All groups share one centre, and each spreads out both ways along 13 directions, with some noise.
(in the rows, 128 means zero)
Known rows, each followed by its group:
[147 174 145 167 163 123 161 156 127 112 176  55 101 126 129  57 152  74
 147 162  85]  P
[105  74 154 120 150 159 118  84 129 129 103 135  89 107 124 146 108 186
 132 139  70]  L
[120 130 120 124  91 205 150 137 105 160 190  95 149  64 108 153 129 131
 142 142  86]  Q
[ 91 151 149 105  87 186 166 153 138 121 133 188 157 148  75 145 124 150
  52 170 109]  L
[ 91 151 149 139 122 119 129 134 144  76 138 185 154 123 137 132 112 135
  77 138 121]  W
[125 147  78 120 110 130  68 159 157 139 126  95 159  66 121 148  95 128
 114  79 102]  L
[137 117 107 143 143 152 138 128 117 151 139  89  93 111 102 107 118 113
 126 132  99]  W
[119 164 157 128  88 138  23 167 103 191 133 179 113 112 104 150 129  97
 162 178 141]  K
[123 133  92 118  64 213  93  95 115 187 171  74 168  75 127 204 120 111
 190 118  74]  Q
[113 106 119 178 118  95 134 180 122 111  91 175  99 130 165 117 105 189
  96 127 122]  Q
[174 132  97 168 113 102 107  88 155 106 137 105 144  87 116 155  83 143
 110  82 157]  K
[128 119 150 101 122 166 156  98 145 104 136 114 191 129 115 155 130 103
 137 125 148]  P
[ 87 116 141  89 159 171 100  67  43 179 140 131 167 111 181 135 150 111
 204 137 132]  W
[129 157  90 120 160 135 158 123 111 120 124 104 179 163  94 102 113  64
  89  99 130]  K
[120 130  89 119 130 138  73 143  99 170 142  96 131  50 139 140 107 141
 147  89 108]  L
[134  92 120 143 102 181 130 119 155 148 176 119 136  94 108 151 140  88
 151 157 120]  P
[145  99 119 136 119 140  96 206 141 155  90 119 139 130 104 155 111 123
 137 128  66]  L
[167 143 160  97  96 127 121 150 155 143 147 104  85 121  74 147 149 125
 150 146 157]  K
[135 134 140 125 144 130 140  79 131 107 133  91 148 134 144 138 129 137
 153 118  89]  P
[134 149 128 164 144 117 117 122 115 138 125 157 143 127 142  64 136 135
  99 165 193]  P
[ 96 115  54 157 126 148 132  64 118 155  99 165 160 169 167 116 117 168
  74 121  99]  K
[149 168  58 200  94 131 115 105 154 146 157  78  94 120 127 109 107 118
 109 124  89]  W
[144 158  82 194 116  95  99 116 100 140 142 129 104 115 131 130  88 136
 106 102 105]  K
[140 114 122 112 110 127  89 127 121 185 138 148 112 135 142 158 165 151
 162 145 106]  L
[145  96 109 121 113 169 149 127 170 131  89  79 170 122 131 123 127 155
 131 127 150]  P
[158 149 173 141 145  98 139 167 109  97 128 152 187 150 106 117 125  54
 138 139 209]  P
[192 153 143 147  73  98 142 156 101 152 154 137 125 136 120 183 138 192
 141 123 125]  P
[101 146 155 112  84 147  92 151 110 129 142 162 141 101 123 194 108 135
 147 129  93]  Q
[122  98  84 123  54 214 206 121 169 143 116  35  99 132 144 125 143 136
 167 140 147]  W
[139 162 128 114 116  97 108 129 127 142  51 128 152 199 177 124 145 192
 143 123 131]  Q
[103  97 114 134 115 162  79 126 124 153 121 198 168 101 104 149 100 107
  98 142 161]  Q
[166 128 154 162 109 110  92 183 175  95  73 116 169 128 110 145  85 111
 143 126 149]  Q
[119 177  92 156  91 173 123  43 142 142 182 110 121  97 116 129 116 138
  97 141 109]  Q
[149  74 120 141 100 161 139 172 196 141 111 101 106 108 128 118 147 158
 137 159 128]  P
[146 126  83 169 126 127 156 126  97 166 115  94 135 170 181  91 151 115
 163 136 135]  K
[144 141  99 125  74 149 145 135 125 146  95 113 121 148  94 164  93 162
 108 104 133]  L
[146  72 130 118 129 121 129 157 169 129 101 139  88 147  92 134 132 104
 130 133 160]  W
[123  84  92 125 137 128 132 152 129 158 150 148  47 119  76 125 126  92
  98 121 119]  K
[125 151 170  85  84 153 134 110 206 102 129 113 163 148 153 155 176 177
 146 165  95]  W
[181  97 177 131 165  86 137 142 130 107 125 121 143 147 121 133 145  99
 172 133 150]  P
[176 155  92 194  96 134 161 137 147 144 134  75  83 142  87  79 116 105
 112 149 166]  W
[199  71 122 113 200  99 155 149 133 165 168 133  76 128  35  78 164  70
  98 141 184]  P
[137  94 132 121 178 100 159 128 155  84 117  67  92 154 129 119 129  75
 162  99  83]  L
[137 146 130 128 112 177 102  90 158 148 113 106 189 119 118 120 129 138
 129 158 140]  P
[151 128  90 130 154 103 116  32 166 128 134 106  87 157 111 108 135  84
 122 109 163]  P
[ 87 120 136 129 147 167  97 156 141 133 121 139 135 105 118  96 120  95
 114 163  98]  P
[151 158 124 160 123 148 106  89 106 171 155 105 161 118 162 103 158 132
 167 165 132]  L
[131 105 147 137 126 125 151 140 162  97 114 132 115 129 134 115 132 148
 115 142 144]  Q
[141 196 124 163 122 135 131 105 109 140 159  95 117 134 118  90 127 113
 120 152 111]  W
[137  61 147  84 100 153 188 147  68 172  99 169  88 163  97 165 138 152
 150 132 206]  L
[128  67 158 108 198 140 108 181 117 150 101  94 143 132 139 109 155  75
 196 148  66]  K
[130 119  66 149  84 165 131 126 138 158 122 110 120 110 104 141  96 143
  98 111 126]  W
[138  96 154 126 144  96  94  96 206  80  99 109 151 125 193 138 149 158
 169 126 109]  L
[ 81 122 137 142  79 151 112 150 150  86 121 148 132  85 152 167  85 135
 130 123 122]  K
[138 129  92 149  74 172 160 160 129 165 126 105 125 130 125 121 132 146
 126 146 145]  K
[121  66 135 134 145 129 120 137 145 103 139 153 126  73 121 150 105 129
 120 115 134]  K
[138 120  98 155 140  99 123  97 156 119 102 147  96 142 113 113 103 169
  71 111 120]  Q
[117 183 110  83 115 109 121  91 130 128 151 119 109 167 113 146 146  79
 130 102 138]  L
[143  70 199 122 151 144 124 191 105 131  58 146 160 113 121 135 109 198
 148 154 126]  W
[125  65 159  93 164  94 134 114 199  75 171 213 177 105 149 149 175 156
  82 131 130]  W
[163 165 171 140 112 121 127 135 144 110 137  99 125 121 115 122 133 140
 149 151 142]  K
[163 160 124 109 117 121 104 107 115 168 137  79 150 133 156 135 162 130
 190 122 143]  L
[128 135 115 157  81 175 149  63 118 164 190 140 130  95 163 116 163 164
 136 173 178]  Q
[132 147 112 123  97 142  50 107 149 166 122 110 100 105 106 176 107 154
 142 120  59]  K
[ 74 165 102 120 121 115 114 126 144  78  95 121 117 159 124 140  77  76
 101  81 100]  P
[155 138 119 110 107 139 118  90 152 119  86 104 155 110  84 144  81 170
  98  90 190]  L
[134 133 123 111 129 156 119  55 143 116 151 103 154 106  95 177 104 134
 120 103  75]  Q
[169 105 123 170 140 120 144 102 136 148 145 138 106 114 129  83 150 177
 104 160 163]  Q
[145  75 133 152 136 173 115 145 126 176 130 118 158  89 144 112 148 145
 161 174 113]  L
[163 107 148 202 134 118 136 126 132 109 160 157 153 105 130 113 120 118
 122 162 165]  P
[133 118 113 155 100  91 123 210 159 118 123 136  55 144 120 148 121 127
 118 122  80]  W
[118 115 115 151 121  81 121 132 206  62 129 143 116 144 155 148 125 107
 109 103 102]  W
[ 99 151 145 195 149 183  38 134 135 155 149 171 152  64  92  64 104  72
  90 218 116]  Q
[115 136 124 173 144 116 124 114 125 102 129 127 121 126 154 105 110 121
 124 132 107]  Q
[143  95  97 126 161 126 124  28 118 156 134 145 148 142 147 119 148 143
 125 120 156]  Q
[135 124 121 150 124 124  77 154 148 134 104 143 162 137 125 123 117  61
 145 139 166]  W
[143 133  71 125 114 148  80  92 112 193 146 117 173 118 130 141 137  79
 154 114 158]  W
[ 78 126  84 168 126 139 136 145  82 154 126 181 112 148 151 102 116 114
  90 143 108]  K
[170  83  95 148 157  76 110  75 150 142 128 105  57 159 138 127 145  92
 167 108 140]  L
[103 112 163 108 156 161 110  79 130 129 153 150 162 104 148 118 155 115
 148 166 138]  K

New rows. What belongs after each?
[149 102 138 122 133 127 161 143 127 118 131 139 135 110  97 150 114 189
  91 112 103]  Q
[118  80  69 145  87 217  95  64 155 169 147 129 176  74  95 183  89 102
 117 123 115]  P
[152  76  95 134 130 143 133 140 155 158  97 137 129 118  97 124 119 177
  83 125 133]  Q
[173  90 150 115 182  73 122 126 152 102 122 103 105 133 103 135 128 105
 145  96 123]  K
[172 133 114 152 117 116 119  56 171 120 113 122 157 139 128 126 125 161
 112 127 175]  K
[147 115 110 139 156  88 121 145 125 119  90 145 113 139  94 142  83 178
  71  84  71]  Q
[137 108  54 100 149 160 174  67 123 175 118 117 159 181 112 111 153 146
  78 109 111]  K
[ 80 102 155  96 136 119 128  92 133  83 102 152 106 149 159 152 122 105
 156 114 144]  L
[175 150 155 151 117 119 132 116 121 142 119 129 174 167 148 113 160 131
 164 165 180]  L
[144 172 161 144 142  75 146 145 100  79 154 108 107 109 124 144 102 161
 119  91  76]  K
[150  96 158 177 139 133 136  61 123 120  72 130 102 176 127 122 103 151
 152 157 139]  L
[141 136 148 178 136 137  46 109 171 120 139  79 103  68 116 120  96  94
 167 154  81]  K
[135 117 155 126 116 157 118 102 175 113 119  74 134 106 153 143 135 158
 176 143  88]  K
[127 113 119  92 114 108 119 135 113 131 141 107  93 146 132 194 135  73
 190  83 111]  Q
[127 131 135 122 127 124 140  79 122 121 170 113 105 132 155 143 157 104
 174 130 131]  Q
[147 151 137 167 120  78 159 134 153  77 137 163  84 141  98 119 102 164
  53 121 143]  P
[ 83 124 101  91  97 154  90 119 109 175  87 146 146 154 186 159 147 149
 163 126 108]  Q
[170 117  98 171 106 129 175 119 170 102 133  65 119 121 125 117 116 128
 132 109 154]  Q
[151  63 101 142 154 135  75  88 105 181 130 116 186  83 200 149 145 157
 195 112 108]  W
[135 135 103 105 115 118 177 139 110 124 144 113 107 130 106 135 125 122
 112  90 165]  L
[125 141 145 110 118 120 124 137 125 143 135 134 121 162 149 104 176  59
 181 159 209]  Q
[119 107 127  79 109 162 130 155 168 125 117 114 187 128 136 160 150 109
 153 123 126]  W
[110 128 149 146 116 154 157 173 127 110 147 151 177  94 143 122 129 160
 102 156 116]  W
[151 127 127  89 135 126  59  68 149 160 129  91 145  81 163 144 152 180
 177 111 131]  L
[124 168 138  78 121 161 119 102  69 177 136  80 131 126 130 142 143 133
 185 121 113]  L
[ 99 150 128 131 123 134  69  99 146 133 137 155 146 137 140 128 138  67
 145 152 136]  W
[143 120 134 106 147 130 139 142 141 164 105 105 105 159 146  76 184 159
 147 166 129]  Q
[126  88 133 130 151 131 181 170 127  99 132  90 136 104 155 116 133 121
 150 111 119]  L
[137 149  95 183 129 148  71 147 106 167 142  74 140  97 138 107 111  44
 182 136 107]  K
[130  93 187 145 155 112 128 178 169  77 105 138 185 119 179 119 145 157
 147 156  95]  L
[128  73  82 134 143 116  99 113 121 143 165 160 115  80 106 151 106  65
 120  88 178]  K
[150  66 121  89 151  97 117 167 160 131 136 153 144 119 122 170 154 125
 127  97 106]  W
[185 101 115 149 181 123 114 138 122 139  94  53 116  90  73 108  75 132
 127  88 106]  L
[147  93 105 197 137  89 168 139 110  95 150 136  97 103 142 129  93 141
 107  94 133]  Q
[101 125 100 160 119 142  89 155 115 131 119 119 151 110 147 135  98  50
 159 116 129]  K
[121  92 140 114 147  97 112 173  77 133 108 140 104 104 151 152 111 140
 165  90 144]  L
[ 81 129 103 130  91 176 146 143 103 129 112 131 124 111 120 144  84 138
 105 116 113]  W
[190 115 108 163 120 129 137 101 120 163 157  46 128 130 163 133 162 111
 217 127 121]  P
[125 128 122 101 137 126 175  99 163  75 100 107 160 161 123 139 116 139
  98  92 125]  K
[134 137 128 111  88 157 173 156 133 133 116 122 128 158  94 156 126 160
 105 132  92]  L
[110 111 132 178  99 117 169 170 143  86 113 163 131 173 172 134 127 120
 126 145 116]  L
[ 53 120  85 142 160 136  76 113  94 143 184 148  88  65 153 113 111  59
 126 115  74]  L
[106 125  85 174 101 135 101 152 150 126 124 161 137 107 124 136  88 121
  82 122 113]  L
[119  79 210 116 183  84 127 183 155  57  68 138  91 161 131 128 117 115
 159 133  96]  W
[133  58 147 101  78 166 115  86 213 106  95 145 152 120 124 213 121 193
 136 128 113]  P
[170 124 127 146 150  72 120 185 133 120 112 118  91 138  89 139 104 145
 110  98  77]  W
[168 113 132 110 141 112 190 127 130 111 138 100 140 137 120 127 145 139
 131 103 163]  K
[ 95 157 162 120  99 133 176 104 189  61 153 128  89 147 144 120 150 148
 103 156 112]  P
[ 98 154 122 128  86 191  76 134 144 155 167  81 104  68 111 143 113  74
 172 151  87]  K
[140 149 143 143 104 105 166 170 113 102 130 142 141 143 130 137 119 135
 119 118 159]  P
[114 144 133 179 156 112 110 129 113  94 137 105 132 107 162 111  97  87
 151 120  88]  K
[ 77  97 120 160  98 138 124 119 114 115 107 173  85 120 166 163  86 185
 119 123  82]  L
[121 151 170 127 143 127 120 135 134 107 118 141 150 161 124 124 136 108
 133 159  93]  L
[113 133 122 182  93 155 137 137  93 119  80 133 142 132 133 136  64 149
 124 123 135]  L
[130 136 110 139 147 108 127  56 113 123 166 114  87  76 147 115 116 182
 110 100 124]  L
[148  44 111 184 141 124 107 188 157 149 137 175 154  90 155 110 147 117
 127 163 152]  L
[146  96 111 219 110 125 100 154 104 157 112 177 150 119 157 113 108 126
 133 163 171]  L
[161 120 134 197 145  89 156 182 155  78 133 127 162 106 155  95 115 158
  94 130 117]  L
[138 180 157  89 109 171 121  61 138 138  91  91 142 163  74 148 111 167
 122 139  99]  L
[131 131 141 109 119 158 129 101  79 175 119 143 114 164  97 137 134 104
 152 152 163]  L
[115  92 155 128 110 150 108 123 173 120  97 188 144 145 127 153 134 161
 113 166 115]  L
[142  91 148 138 167  92 191 167 110  81 102 123  69 170  81 126  94 110
 106  99 108]  L
[106 120 132  88 141 148 156  97 158  84 120  95 126 111 104 134 105 126
 106  96 127]  L
[ 86 118 100 152 112 113  84 149 137 109 125 160 126 103 172 147 101 106
 125 104 116]  L
[143 107  97 131 158 153  63  18 146 203 170  92  93 121 147 108 182  91
 190 165  93]  L
[136 100 160 136 156 139 143 107 167  92  90  87 145 118 164 110 129 205
 143 137  73]  P
[157 153 136 162 128  81 123  80 145 102 131 143 138 170 157 111 146 112
 137 140 181]  L
[135 172 145 129 142  79 114 125  92 123 140 141 116 151 135 137 130 132
 134 113 100]  W
[148 137 169 116  97 116 156 146 120 105 156 108 121  98 147 161 141 172
 166 122 144]  K
[162 105 140 140  94 172 122 174 217 115  81  61 146 102  95 136 105 164
 131 144  94]  Q
[133 117 102 107 154 112  99 142  99 171 102 186 131 145  80 129 111 148
  63 111 122]  Q
[127 105 138 183  61  84 162 133 139  76 164 139  55 112 200 178 124 144
 188 111 160]  Q
[124 127 134  99 130 140 153  92 142 104 115 107 118 124 102 138 108 149
 108 102 141]  L
[114 158 110 147  73 197 149 138  94 173 117  90 116 126 120 114 114 131
 146 157 141]  W
